The same things were measured in two ways. Each way mixes the same 11 hidden numbers, adds some noise and spreads widely along 6 directions of its own, which tell nothing about the thing.
(in the rows, 128 means zero)
Some things both ways: the first way, then the second way.
[134 142 120 149 112 144 139 150 112 125 156 141  96 131 136 124  88 125
  98 107  58 131]
[102 121 100 142  89 134 108 125  78 192 110 185 146 177 124 137  89  97
 112  64 104  99  57 127 116]

[150 128 176 129 114 189 156 165  85 113 160 139 138 125 168 126 110 155
  46  82  62 109]
[147 120  98  85 164 114 140 113 134 134  95 120 152 137 182 134 140 143
 139  92 133 116 136 166 125]

[110 120 109 112 147 218 116 163 143 121 152 140 121 112 169 123 114 164
 130  80 127  97]
[115 132  91 138 114 164  93 109 129 163 138 148 135 176 137 152  87 101
 102  85  93 178 141 151 132]

[160  84 111 105 193 118 161 180 142  85 158  86 114  98 184 104 135 148
 102  64 171 139]
[130 104 107  75 134  96 113 165 102 127 110 150 137 176 119 121 140 151
 152 100 150  83  65 136 116]

[131 116 145 132 127 161 159 166 106 118 133 146 166 218 115 152  94 136
  70  90  81  86]
[129 134 144 128 147 127  95 109 156 173 136 157 101 114  99 128 117 161
  98 113 103 114 165 114  76]

[161 108 161 151 119 152 140 151 133 123 147 136 147 194 156 185  98 134
  58  85  83  88]
[135 114 120 104 134 124 138  98 124 159 123 150 120 120 132 121 114 109
 128 139 138 106 129 113 110]

[112 180 124 137  99 148 136 146 105 123 169 119 100 132 122 103 111 116
 135 123 113 119]
[114 132 121 179 121 108 208 144 109 166 112 127 139 127 151 132 115 106
 126  74  97  94 127 156 119]

[117 142 104 153 147  90  70 115 127 122 122 104 131 107  71 188 136 111
 157 161 158 128]
[141 173 142 162 131  64 194 162 112  97 150  97 108  92 130 126 104 146
 166 143 118 177 141 115 153]

[ 82  84 164 175 145 158  81 178 163 122 141 142  72 102 163 103 115 131
  73 158 124 125]
[162  38 145  46 191 116  37 127 179 125 116 127 143 136 100  91 174 167
 134 146 172  92 123 105  42]

[151 111 141 122 151  78 161 105 122 124 116 103 145 139 127 161 161 162
 127 115  90 116]
[157 132 116 100 149 106 115 121 120 113 121 136 110 138 141 119 135 135
 157 133 163 127 112 134 142]

[125 149 167 133  85 106 162 110 114 159 142  85 152 193 109 149 163 153
 129 126  53 104]
[150 154 136 129 170  98 129  97 133 135 121 114  82 113 130 133 133 162
 144 134 113 127 150 112 101]

[130 139 104 162 134 157  91 131 143 109 114 153 128 161 122 145  85 136
  96  90 110 129]
[ 62 126 119 120 113 121 125 163 114 123 144 138 111 158  86 126 111 142
  95  94 158 100 107 119 143]

[106 105 188 153 133 162 134 174 117 146 150 134 138 146 117 136 122 140
  82 142  83  96]
[124  75 129  71 171 134  74 151 173  99 155 134 102 147  99 108 140 164
 132 149 163 129 125 109  92]

[124 142 142 141 131  81 126 156 116 140 164 103  95  94 122 137 131 105
 130 132 139 134]
[153  94 123 114 162  84 163 151 118 120 126 123 135 117 154  95 147 129
 156 161 150 103 123 145 119]

[112 144 129 109 136 132 153 176  98 178 154 147 130 105  95 113  94 100
 141 112  78 121]
[ 97 113  99 139 105 128 168 141  93 166 122 166 128 163 138 116 103  88
 128  91 126  93  89 156 135]

[ 87 141 144 186 124 145  58 103 198 122 137 133  65 155 158 142 107 138
 132 111 115 125]
[105  97 139 149 140 106 153 115 114 150 119 129 119 133 110 113 123  89
 142 108 133  90 107 128  97]

[117  87 110 140 155  72 107  82 159 115 113 106  86 156 107 193 226 155
 147 181 148 132]
[144 114 138 153 160 151 132 122 156 143 157 170 104  79 142 119 104 127
 100 160 148 143 147 122 128]

[120 156 107 164 106  77 199 183 100 127 175 150  86 194 134 134  68 115
  97 109 140  75]
[132 138  97  94 134 114 160 133  96 129 122 153  86 128 126 159  97 139
 128 130 158 105  75 123 155]

[126 155 142 139 115 129 152 134  85  77 133 136  77 185 158 133  82 136
  55  73  89 110]
[115 132 156 119 167  69 146 152 113 124 116 148 106 111  86 118 157 167
 124 116 163  35 115 129 108]

[150 139 155 138 112 148 128 141 101  84 160  80 119 133 161 140 129 138
  77  94 105 123]
[115 114 131 193 115 114 105 167 143 131 196 152 131 124 124 110 110 121
 103 159 117 145 148 107 135]

[160 138 146 189 124 135  87 129 166 126 121 131 105 154 146 181  92 133
  84 105 109  88]
[108 111 118 101 174 105 137  97  98 147  95 112 144 134 137 131 130 125
 114 122 132 102 125 139 101]

[116 172 143 142  79 161 143 118 106  89 152 141 105 228 131 121 113 123
 100 112  90 112]
[153 107 128 118 111 112 107 158 166 133 148 142  98 147  84 115 145 141
 135 119 146  94 146 120 100]

[153 118 138 128 148 164 121 117 133 127 134 157 141 115 179 191 101 171
 102  39  70 103]
[102 116 101  98 135 116 135 116 102 106 133 127 122 150 137 116 112  89
 142 138 187 141 112 150 173]

[ 92 124 153 142 117 168  82 112 120  98 136 107 121 112 155 144 161 159
  99 145 117 114]
[148  98 137 108 162 124  86 122 172 105 140 116 144 128 136  98 158 130
 137 134 161 141 173 125 109]

[112  97 145 172 152 162 104 163 143 121 118 174 112 151 134 149  94 149
  56 108  81 125]
[114 106 128  98 144 130 142 131 132 142 117 145 112 115 117 116 121 143
 112 112 166  90 112 118 113]

[138 119 156  91 125 122 130 129 128 172 164  82 144  73 136 126 180 130
 161 131  80 136]
[116 100 133 100 162  78 180 124  96 126  94 112 134 143 141  95 155 109
 179 111 148  66  98 138  97]

[154 153 136 155 116 157  81 115 138  82 139 105 105 137 137 143 123 122
 113 121 132 124]
[166 122  96 126  93 100 207 166 114 118 116  99 151 162 161 115 145  84
 175 106 146 116 131 152 155]

[176 169 143 155  71 134 147  62  84  95 154 115 118 158 121 195 159 148
 115 157  37  98]
[114  78 133 127 151 129 100 139 135 128 134 132 148 138 113 110 133 113
 108 128 163 122 126 133 112]

[173  69 151 154 169 119  78 130 156 133  84 137 135 104 124 171 136 116
  72 153  91 127]
[187 102 130  96 157  96 132  98 145 152 102 116 161  88 165 111 146 134
 139 138 140 111 157 128  95]

Other things, the second way, with their names:
j_579: [132 148  92  73 150 104 107  88  98 124  92  85 114 184 136 149 125 139
 157 105 118 158 122 135 122]
j_264: [ 67 104 162 169 157 114 114 124 115 176 141 173 140 133  96  96 109 110
 114 102  88 108 124 139  68]
j_626: [137 122 112 108 111 100 144 130  99 130 116 127 127 151 125 109 128 103
 146 128 165 113 115 138 147]
j_381: [134 127 139 133 147  93 116  87 102 171  97 128 118 121 111 132 123 127
 121 110 123  96 116 113  89]
j_949: [149 110 124 130 131 107 128 117 134 148 122  95 169 128 144  92 155 114
 102 151 134 129 204 140 114]
j_19: [114 128 114 107 160  94 162 107  91 139  91 111 140 122 151 153 107 133
 140  92 123 114  87 122 118]
j_377: [129 124 111 130 144 103 109 118 100 137 128 150 142 143 138 140 118 110
 122 127 134 117 106 141 134]
j_780: [137  99  94  97 143 128 132 151 123 125 146 141 142 166 154 106 133 116
 135 158 131 139 135 152 129]
j_303: [167 145 140 146 159 112 167 119 126 155 123 137 127  90 154 117 126 143
 122 152 108 126 160 120 102]
j_669: [ 52 151 130 173 106 111 172 163 108 122 170 125 117 134  94 137 101 118
  85 123 127 115 145 102 150]
j_217: [104 130 102  88 151  99 147 171  96  97 136 140 124 149 125 124 125 151
 120 145 170 114 105 147 164]
j_817: [114  95 112 126 135 112 125 175 132 118 171 158 109 129 123 129 110 147
 123 151 145 108  84 109 129]
j_516: [108 148 114 125 151 123 150  99 107 139 128 133 106 158 135 134 114 103
 142 124 110 133 139 142 124]
j_934: [135 105  94 126  88 138 135 116 101 171 136 166 165 167 165  89 125  58
 122 151 132 105 134 127 135]
j_781: [169 153 105 122 175  75 117  83 113 149 110 121 118 110 163 182 116 159
 143 123  84 128 127 131 107]
j_143: [166 121 138 166 132 119 105 114 160 167 127 149 141 118 145 104 146 124
 123  96 118 113 173 148 101]
j_660: [100  71 140 144 151 121 126 125 120 157 135 156 140 132 115  87 139  88
 107 141 154  74 130 142  96]
j_448: [150 107 125 101 143 113  93 134 144 120 153 149 100 116  99 123 117 143
 123 168 167 136 128 116 126]
j_378: [110 141 140 140 145  93  88 123 111 148 116 153 135 151  98 134 132 139
 124  71 119  95 114 143 104]
j_723: [161 119 131 180 108 106 158 167 159 134 157 114 127 105 121 120 118 122
 121 128 125 152 177 144 135]
j_679: [150 160 104 130 156 117 106 126 142 138 136 148 128 123 138 199  97 165
 108  92  89 152 130 139 127]
j_199: [107  60 166 129 142 105  73 160 175 101 167 106  97 104  43 101 140 147
 104 151 199 107 135  85  95]
j_725: [101 137 102 131 131 126 130  93 108 158 117 142 126 127 143 162  92 114
  99  95 129 114 111 126 142]
j_299: [149 110 100  89 136 127 104 152 149  86 158 122 114 139 121 140 106 134
 139 152 170 185 118 125 156]
j_184: [ 69 110 138 117 155 111 150 147  89 144 121 138 117 164  84  98 139 126
 104 130 141  73 124 141 100]
j_455: [118 112 116 159 153 132 182 109 127 150 144 116 160 114 170 111 126  77
  90 170 122 129 208 153 131]
j_400: [ 76  91 120 143 144  87 139 171  99 102 170 136 114 129 109 127 102 122
 126 160 155 114  74 109 143]
j_700: [151 125  89 139  83 157 117 121 120 167 123 165 128 166 161 127  98  97
 131  82 128 139  96 133 145]
j_213: [111 116 108 133 129 122 168 162 142 129 146 134 137 149 154 120 123 126
 139  96 109 122 137 147 126]
j_450: [121 163  98 105 154  96 132 109 130  98 132  99 106 146 164 165 114 153
 169 100 109 158 126 126 143]
j_595: [171 124  96  69 126 131  77 103 147 133 121  98 116 152 129 160 117 159
 125 126 123 163 134  84 106]
j_474: [147  76 125 132 152 106  98 160 158 123 171 112 125 133 110 109 134 142
 122 189 120 155 163 123  90]
j_278: [ 96  57 126 116 129 142 137 180 150 117 161 150 130 144  96  65 162  96
  82 169 217  64 162 150 136]
j_484: [132 131 120 148 134 116 163 152 148 128 148 119 108 128 134 124 121 140
 129 127 117 134 156 132 124]
j_696: [161  99 132  77 171  62 127 129 133 116  88  81 157 115 125 134 164 162
 146 106 154  86 129 133  94]
j_364: [150 103 134 127 124 119 126 149 133 159 134 173 137 102 126 100 121 137
 111 133 150 103 120 121 112]
j_865: [116 119 128 149 126 140 136 138 153 165 148 166 126  93 130 142  93 146
  80 103 119 111 132 110 113]
j_89: [128 162 114  81 197  69  86 126 115  78 131  85  81 148 110 167 124 212
 153 149 114 176 117 112 118]
j_704: [113 124 110 113 110 126  88 135 131 133 136 123 134 163 116 136 108 135
 120  92 126 153 123 111 126]
j_296: [114 104 116 127 125 155 134 115 141 147 152 139 114 124 133 115 100 104
 103 148 143 145 148 110 125]
j_989: [138  96 124 135 136 129 192 139 158 105 145  86 116  97 148 115 126 101
 134 153 173 138 158 110 141]
j_142: [138  94 104  95 122 133  81 146 138 129 131 146 153 163 137 106 140 127
 116 115 170 123 125 144 136]
j_797: [168  97 138 119 159  86  95 165 173 116 151 115 107  81 106 137 127 202
 117 149 142 139 132 104  99]
j_682: [115  87 123 109 144 101 128 132 139 133 137 129 145 138 123 121 132 109
 140 125 132 105 130 133 100]
j_958: [ 95 139 103  96 126 136 129 135 113 129 117 150 123 145 128 158  97 145
 107  74 150 119  85 119 150]
j_946: [151  73 125  54 160  76 110 163 129  79 126  92 139 150 116  80 183 153
 160 177 196  94 125 114 112]
j_17: [ 95 139 129 121 155 100 179 115 103 135  92  81 127 126 118 148 130 136
 101  95 136  92 146 124 115]
j_363: [ 97 108 110 123 126 104 142 177 111 130 122 134 156 170 134 113 140 143
 127  77 126  85 102 150 121]
j_559: [129 106 104 106 123 122 115 132 111 131 127 157 116 173 115 123 115  94
 159 108 152 121  80 146 133]
j_51: [ 75 119 131 148 159  87 139 146  94 138 141 163 125 105 124 146 104 148
  96 120 136  71  73 116 129]
j_413: [109 139 134 101 152 122  60 106 140 136 150 154  91 157  87 129 127 152
 113 139 122 122 144 102  95]
j_956: [166 160  79 130  96 135 103  95 122 144 123 119 129 161 177 162  86 115
 150  88 100 203 118 122 156]
j_614: [ 78 162 125 141 114 114 102 143 103 130 144 158 111 179  88 155  98 133
 132  69 102 129  85 108 123]
j_179: [161 176 105 159 113 105 180 148 117 128 154 135 119 102 157 153  89 132
 129 147 107 174 148 130 169]
j_165: [105 124 111  98 162  88 131 153  94 103 131 128 117 161 127 120 131 151
 150 133 142 116  90 135 131]
j_940: [115 130  94  88 137 114 128 173 129  70 149 113 115 165 132 131 129 150
 136 133 173 149 120 141 179]
j_414: [121 153 114 116 172 114 137 119 109 134 131 144 111 122 135 145 117 152
  99 151 125 121 144 136 131]
j_515: [126 115 121 122 184 117 115  93 117 155 111 131 124  95 143 155 107 157
  90 129 128 119 113 121 105]
j_18: [165 121 124 125 121 132 119 132 161 131 143 116 126 112 120 138 121 136
 107 137 144 150 160 100 123]
j_173: [159 172 110 122  99 100 102 100 100 145 130 155 125 152 132 147 103 110
 150 116 118 145 116 112 146]
j_641: [136 121  91 110 114 118 153 124 117 147 130 131 116 139 146 135 121 120
 113 140 141  95 131 119 140]
j_885: [111 137 105 119 147 125 166 112  98 139 119 120 127 157 146 123 122 103
 124 136 129 128 147 145 135]
j_79: [132  99 108 103 120 131 107 130 160 124 142 120 130 147 128 106 145 116
 109 131 172 113 174 137 136]
j_666: [136 141 113 100 153 112 114 103 112 146 104 125 134 159 148 110 131 141
 147 110 103 148 143 148 107]
j_4: [123 138 138 126 170  68 117 114 111 135 108 105 147 142 116 135 148 141
 139 100  99 108 151 146  90]
j_480: [ 69 117 137 125 172  89 161 163 114 125 140 126 111 118  97 111 134 163
  90 143 147  76 144 144 119]
j_738: [121 136  98 122 117 149 155 150 128 116 168 161 116 134 137 136 105 107
  98 163 161 131 141 117 171]
j_986: [102 124 138 154 160 101 209 119 121 136 106 105 141  99 156 142 114 111
 149  75 109 105 118 129 108]
j_756: [152 157 131 171 141  86 165 109 139 149 122  96 116  99 152 147 132 147
 127 105  91 112 172 116 109]
j_87: [100 109 101 143 102 122 155 149 113 114 159 134 119 160 135 127  88  74
 156 115 142 151  87 129 162]
j_350: [131 107 142 106 154 108 115 151 153 100 148 105 101 136 106  90 141 156
 156 149 147 151 143 102 102]
j_929: [138 139 140 125 174 111 139 126 124 139 114 154 101 112 123 124 129 151
 134 115 134 109 122 142 111]
j_33: [ 61 106 136 182 149 112 166 138 125 138 162 132 114 104 124 115  97 105
 101 131 132 119 138 140 132]
j_761: [130  96 124 100 160  98 119 131 136 123 132 123 136 125 121 143 126 138
 136 129 132 108 106 105  93]
j_398: [123 134 124 101 156  83 129 170 142  89 153 116  66 128  87 139 134 193
 136 144 151 107 123 113 125]
j_939: [ 89  93 163 181 137 121  84 148 161 148 175 138 124 109  83 129 104 145
  90 119 101 130 129  75  68]
j_587: [153 113 120 211  82 124 215 187 165 117 185 102 136  68 175 110  87 103
 124 143 141 186 167 118 181]
j_941: [124  95 139  93 140 123  89 169 163 111 146 144 101 131  70 133 116 171
 131 102 157 124  87  97  97]
j_651: [143 114 131 143 126 118 216 164 128 148 116 122 142 103 145  98 135 122
 118 120 140  96 158 149 124]
j_429: [117 105 151 117 152  91 148 117 133 138 115 131 125 103 108 109 136 122
 139 109 155  77 125 124  99]
j_118: [163 141 120 142  94 126 161 128 124 165 118 174 133 114 154 119  98 101
 158  82 124 132 106 133 136]
j_992: [111 125 118 148 147 123 133 159 134 124 134 102 121 149 121 140 120 153
 107 102 113 148 142 142 120]
j_352: [113  97 108 126 139 103 165 155 115 144 125 123 162 157 140 127 135 111
 130 109 109  91 127 157 105]
j_453: [140  51 120 120 124 142  98 181 158 122 151 128 154 154 106  80 148 110
 102 152 182 133 146 147 119]
j_507: [111 144 147 171 129  97 230  98  89 168 102 108 120  94 135 111 109  81
 138 119 114 106 145 125 114]
j_985: [103 145 118  92 142 132 109 121  95 133 128 155 115 154  99 127 118 134
  95 147 156 117 120 111 133]
j_328: [139 193 101 111 144  70 170 105 101 108 117 100  92 134 160 158 119 151
 171 116 116 136 135 136 161]
j_486: [117  90 152 149 162  86 154 147 131 140 113 105 152  82 129 113 141 152
  98 115 147  81 133 120  96]
j_330: [195 147 112  92 143  93 182 106 152 111 100  83 109 113 164 133 157 130
 181 118 153 119 173 142 137]
j_283: [ 79  85 129 121 156  99 182 172 129  93 155 114 105 115 117 133 109 138
 146 135 154  97  76  90 116]
j_687: [166 166 117  91 123 117 227 102 115 145  85 123  95 118 152 111 141 110
 163 111 162  87 155 142 146]
j_886: [121 116 105 102 103  96 185 166 110 118 108 103 121 161 118 117 133 116
 154  89 163  98 105 147 148]

Some of these things the first way, each followed by its name:
[126 133  93 139 160 152  99 147 153 110 133 140 115 112 139 115  83 131
 132  81 139 139]
j_886
[146 145 125 181 114  93 132 111 153 118 124 123 118 199 135 159  82 134
 108 103  84  98]
j_381
[142 137 149 175 116 118  75  92 181 109  94  94 119 190 125 131 146 146
 104 131 111 128]
j_756
[157 113 167 121 158 132 143 160 123 141 146 101 143 102 137 150 124 146
 108  72  93 114]
j_165
[120  71  84 107 187  99 166 210 116 144 117 125 147  97 106  92 128 112
 120 165 172 110]
j_865
[126 129 126 167 145 165  79 148 170 106 149 114 127 156 169 182  73 150
  96  51 135  96]
j_507
[143  88 155 133 154 205 139 181 116  99 123 168  87 141 177 124  96 144
  34 107 102  73]
j_679
[115 114 119 157 144 120  98 122 152 125 111 167  82 157 121 180 114 124
 109 133 106 115]
j_448
[171 135 142 143 118  99 141 123 142 121 173  97  97 111 165 163 142 131
 120 103 107 123]
j_400
[143 137  80  91 121 216  72 124 145 114 141 103 115  93 176 138 152 142
 119  99 124 132]
j_669
[ 89 145 120 177  89 151  72 107 143 114 138 167  26 128 123 126 136 113
  95 178  75 177]
j_797
[199 109 138 107 152 176  79 125 159 128 115  90 146 108 158 198 165 144
 104  96 129  81]
j_455
[ 96 122 122 161 141  80 138 148  92 107 128 148 137 160  75 155 109 112
 116 166 132 125]
j_118
[137 137 131 105 123 232 106 119  96  93 138 157 101 112 150 142 116 147
  96  84  40 135]
j_723
[115 101 100 121 174 115 122 125 142 173  90 150 149  84  98 106 114 127
 165 166  70 114]
j_199
[137 138 149 169 123 119  64 134 146 132 128 106 100  94 126 152 121 110
  98 153 114 140]
j_946
[119 132 115 120 116 134 108  86 162 110 130 101 119 165 164 126 187 162
 142 117 143 129]
j_330
[130 156 112 143  91 131  89 152 134 113 175  86 103 129 168 150 128 105
  96 113 160 128]
j_934
[114 116 144 127 149 145 130 121 113  81 108 115 127 150 147 114 125 166
  91  79  96 134]
j_143
[112 136 177 205  96 124  94 153 154 139 176 116  90 145 126 139 130 106
  95 184 131 116]
j_283
[101 135 104 121 160  96 102 133 156 165 138 122 129  82 117 133 132 126
 190 118 156 129]
j_33
[159 117 136 179 136  78 106 114 153 115 110 132  68 138 135 160 119 117
  79 132 100 136]
j_51
[ 92 113 107 156 146 147 100 188 162 152 159 127  88  62 173 105  97 128
 113 130 150 121]
j_19
[ 93 152 112 100 118 155 118 152 112 149 177  96 133  90 136 131 152 142
 160  97 129 138]
j_666
[127 121  97 122 133 105 135 120 139 167 132  95 164  91 102 112 170 148
 182 167 102 130]
j_956
[109  95 141 168 174 124 120 165 150 147  99 140 135 122 102 105  97 152
 106 122  77 129]
j_700
[ 85 137 124 158 108 185 109 184 131 145 174 139 115 140 153 141  98 136
  97 120 120  98]
j_296
[143 119 136 132 180 171 127 220 120 114 133 147 128 132 170 136  24 140
  51   4 145  90]
j_480
[169 131 169 161 136 120  90 128 158 146 127 111 127 140  87 180 130  98
 126 151 108  97]
j_474
[152 120 127 124 119 149 121 165 149 170 129 130 113 130 142 114 122 114
  93 119  81 119]
j_641
[188 139 113 155 114  91 132  97 120 106 111 123 124 131 122 145 124 102
 110 169 105 106]
j_696
[111 125 149 143 132 144 113 132 135 116 160  83 161 143 116 155 162 156
 131 120 123 125]
j_350
[151 133 108 134 113  80 159 121  70 114 135 132 118 152  81 169 148  99
 108 174  90 134]
j_364
[166 135  95 166 126  99 122 118 130  78 138  95  98 111 153 132 130 133
 102 135 136 139]
j_486
[147 133 138 152 104 127 111  98 115 108 114 131 132 189 128 187 113 127
  83 123  68 104]
j_173
[153 109 147 142 128 199  40  70 178 129  72 159 122 141 132 164 152 152
  87 109  44 148]
j_79
[138 101 157 131 140 157 118 130 148 122 148  94 146 102 153 136 171 154
 126 140 119 112]
j_986
[142 156 103 139 119 138 137 161  84  86 158 110 118 147 111 146 116 119
 104 123 148 112]
j_651
[128 131 139 125 148 142 108 186 126 138 164 106 109 101 127 145 124 109
 117 121 172 106]
j_780
[118 128 129 113 147 152 117 106 110 108  96 147 110 117 141 129 115 146
 111  94  60 125]
j_378
[133 161 141 166 110 173  41  82 166  83 122 120  80 160 169 165 111 130
 100  89 130 121]
j_4
[ 84 108 146 132 162 154 133 160 120 109 141 139  81 140 154 135 118 171
  90  76 106 115]
j_929
[103 130 113 135 174 188  69 188 175 122 147 130  81 107 169 137  78 138
 116  42 165 110]
j_184
[135 131 152 140 123 130 108  93 122 145  96 129 160 161  64 164 147 121
 139 173  58 108]
j_614
[120 121 192 148 109 158  91 116 133 168  88 147 157 204  89 180 128 128
  88 138  27  93]
j_413
[142 127 134 129 125 140  96 101 144 127 127 130  69  94 165 154 148 140
 111 117  75 128]
j_377
